There are 5 hidden switches. A switch that is on adds its own fixed numbers to the row, and there is some noise. The rows also spread widely along 6 directions, which tell nothing about the answers.
In the rows, zero is written as 100.
Known rows, each followed by its switches (1 for on, 0 for off):
[135 93 104 90 73 101 75 100 98 94 108 98 118 118 89 123 101] : 0 0 1 1 0
[100 89 104 110 77 114 93 97 85 87 119 97 117 85 112 104 109] : 1 0 0 1 1
[128 89 97 127 79 104 101 99 82 97 89 91 111 97 87 124 95] : 1 0 0 1 0
[123 88 104 108 63 114 94 98 98 92 90 100 98 99 92 118 100] : 1 0 0 1 0
[136 86 92 107 54 96 82 89 108 103 97 72 107 109 91 139 127] : 1 1 0 1 0
[149 80 86 120 68 111 99 108 95 100 91 90 110 103 89 134 89] : 1 1 1 1 1
[138 61 101 97 77 115 88 99 96 100 86 111 109 106 88 114 97] : 1 1 1 1 1
[146 88 112 121 73 102 94 99 70 90 90 70 114 107 75 136 121] : 1 1 1 1 0
[150 92 114 133 84 89 108 100 70 95 66 88 105 111 65 126 91] : 1 1 0 0 0
[128 93 105 92 63 114 84 98 90 82 101 101 108 111 93 114 114] : 1 1 1 0 0
[136 72 104 106 65 112 85 97 99 98 102 92 113 100 95 118 105] : 0 1 1 1 1
[130 74 107 110 60 112 95 97 99 100 80 92 97 91 88 120 109] : 1 0 0 1 1
[129 65 84 115 66 105 84 87 101 108 110 78 119 91 89 131 129] : 0 1 1 0 1
[124 79 91 122 83 104 100 96 92 102 103 100 115 95 104 113 92] : 1 1 0 1 1
[130 114 82 143 51 102 105 99 100 94 113 71 109 91 102 133 97] : 0 1 0 0 0

New rows, each followed by its switches (1 for on, 0 for off):
[142 57 112 101 66 108 86 92 91 100 82 79 107 99 75 129 134] : 1 1 1 1 1
[115 68 70 113 84 102 85 87 106 114 101 99 118 98 94 130 112] : 1 0 0 1 0
[146 96 99 115 52 105 93 100 98 94 95 83 104 107 82 131 104] : 0 1 1 0 0
[112 68 82 98 73 122 80 89 103 101 105 100 114 93 94 123 121] : 1 0 1 1 0
[129 79 105 106 80 107 92 96 75 88 102 90 118 100 86 115 117] : 1 1 1 0 1
[124 89 107 104 67 118 88 96 80 82 108 90 111 100 97 115 117] : 1 1 1 1 0
[137 92 108 111 62 117 93 102 84 86 94 84 106 105 88 126 111] : 1 1 1 1 0
[129 70 104 100 39 122 87 87 121 101 78 97 82 95 94 120 120] : 1 1 0 1 0
[130 72 93 113 49 115 92 94 125 107 97 100 97 89 107 113 92] : 0 1 0 1 1
[157 76 113 75 85 90 68 100 105 103 85 121 117 144 80 113 81] : 0 1 1 1 0
[134 82 99 111 84 99 88 93 72 96 86 84 118 108 66 135 123] : 1 0 1 0 0
[155 97 75 121 65 99 93 108 98 105 90 74 111 115 77 159 100] : 1 0 1 1 0
[147 88 81 114 59 112 98 102 100 99 80 90 98 104 74 143 103] : 1 0 1 0 0
[140 98 84 131 48 91 86 92 113 109 108 61 110 100 95 146 116] : 0 1 0 1 0
[134 81 91 101 62 113 81 99 108 100 101 98 110 105 91 127 102] : 0 0 1 1 0
[122 54 103 110 57 136 93 86 105 105 79 103 94 79 80 113 117] : 0 0 1 1 0
[136 77 104 98 62 94 83 93 114 106 85 98 103 105 81 122 102] : 0 0 0 0 1
[157 95 128 117 52 117 102 108 77 83 68 81 92 108 71 128 101] : 1 1 1 1 0
[143 85 101 96 43 123 93 99 105 90 71 98 86 103 72 130 114] : 1 0 1 0 0
[138 80 98 126 74 112 98 99 86 101 89 87 112 93 78 128 96] : 0 0 1 1 0
[141 88 88 112 52 112 86 100 112 101 108 85 106 103 98 133 105] : 0 1 1 1 0
[118 98 111 120 49 123 108 98 87 79 98 94 96 81 103 104 103] : 1 1 0 0 1
[124 88 72 89 70 103 67 96 122 106 126 103 126 118 106 130 99] : 0 0 1 1 0
[150 83 90 93 48 120 85 103 120 97 84 109 94 115 92 128 90] : 1 1 1 1 0
[149 80 83 111 55 113 93 98 116 107 76 99 94 104 72 137 92] : 0 0 1 0 0
[130 85 97 108 64 115 88 97 89 90 103 88 111 103 95 126 113] : 1 1 1 1 0
[137 82 96 96 67 113 84 99 98 97 89 98 107 111 83 131 109] : 1 0 1 1 0
[136 76 92 113 56 108 86 94 101 102 104 80 109 93 88 129 120] : 0 1 1 0 1
[141 84 99 103 79 81 76 91 106 109 98 93 121 123 91 123 95] : 0 1 0 1 0
[133 89 94 113 81 109 87 101 91 96 112 99 122 107 99 117 87] : 0 1 1 1 0
[141 85 95 105 80 103 92 104 95 100 96 107 116 107 84 119 80] : 0 0 1 0 1
[144 98 76 123 59 94 94 104 111 107 91 80 105 109 87 149 97] : 1 0 0 1 0
[151 91 112 63 80 73 54 102 105 99 114 92 130 145 86 131 107] : 0 0 1 1 1
[125 109 97 94 57 96 75 101 107 90 112 85 111 118 103 130 114] : 1 0 0 1 0
[145 116 115 109 43 100 93 108 105 90 92 86 96 115 91 126 82] : 0 0 0 1 0
[137 98 86 120 43 127 101 103 110 93 99 100 95 92 98 121 87] : 0 1 1 0 0
[114 80 88 93 63 107 82 88 115 99 95 108 103 103 93 120 115] : 1 0 0 0 0
[127 79 87 116 79 107 89 96 84 101 102 83 121 99 83 136 120] : 1 0 1 1 0
[107 72 99 125 70 113 96 85 84 94 105 84 110 75 97 112 132] : 1 1 0 0 1
[141 50 75 110 84 103 84 88 102 120 75 93 115 106 65 146 119] : 1 0 1 1 0
[154 91 67 137 83 85 94 102 92 113 101 76 126 113 77 150 90] : 0 1 1 0 0
[123 94 92 110 61 109 94 96 103 94 91 103 100 98 93 120 102] : 1 0 0 0 0
[136 99 100 118 67 94 92 100 88 96 92 74 107 106 84 138 112] : 1 0 0 1 0
[141 69 99 94 62 112 82 100 111 103 92 104 105 103 87 121 97] : 0 0 1 1 1
[152 103 76 105 48 102 85 104 122 101 104 90 105 116 93 142 90] : 0 1 1 0 0
[106 77 103 119 54 129 97 85 98 88 100 94 96 75 107 104 122] : 1 1 0 1 0
[134 78 114 93 60 118 89 98 91 82 90 103 103 99 88 112 111] : 1 1 1 0 1
[150 78 97 122 72 95 86 94 90 108 91 69 118 107 73 140 115] : 0 1 1 1 0
[125 96 85 125 69 99 92 98 94 100 102 78 115 100 93 136 109] : 1 0 0 1 0
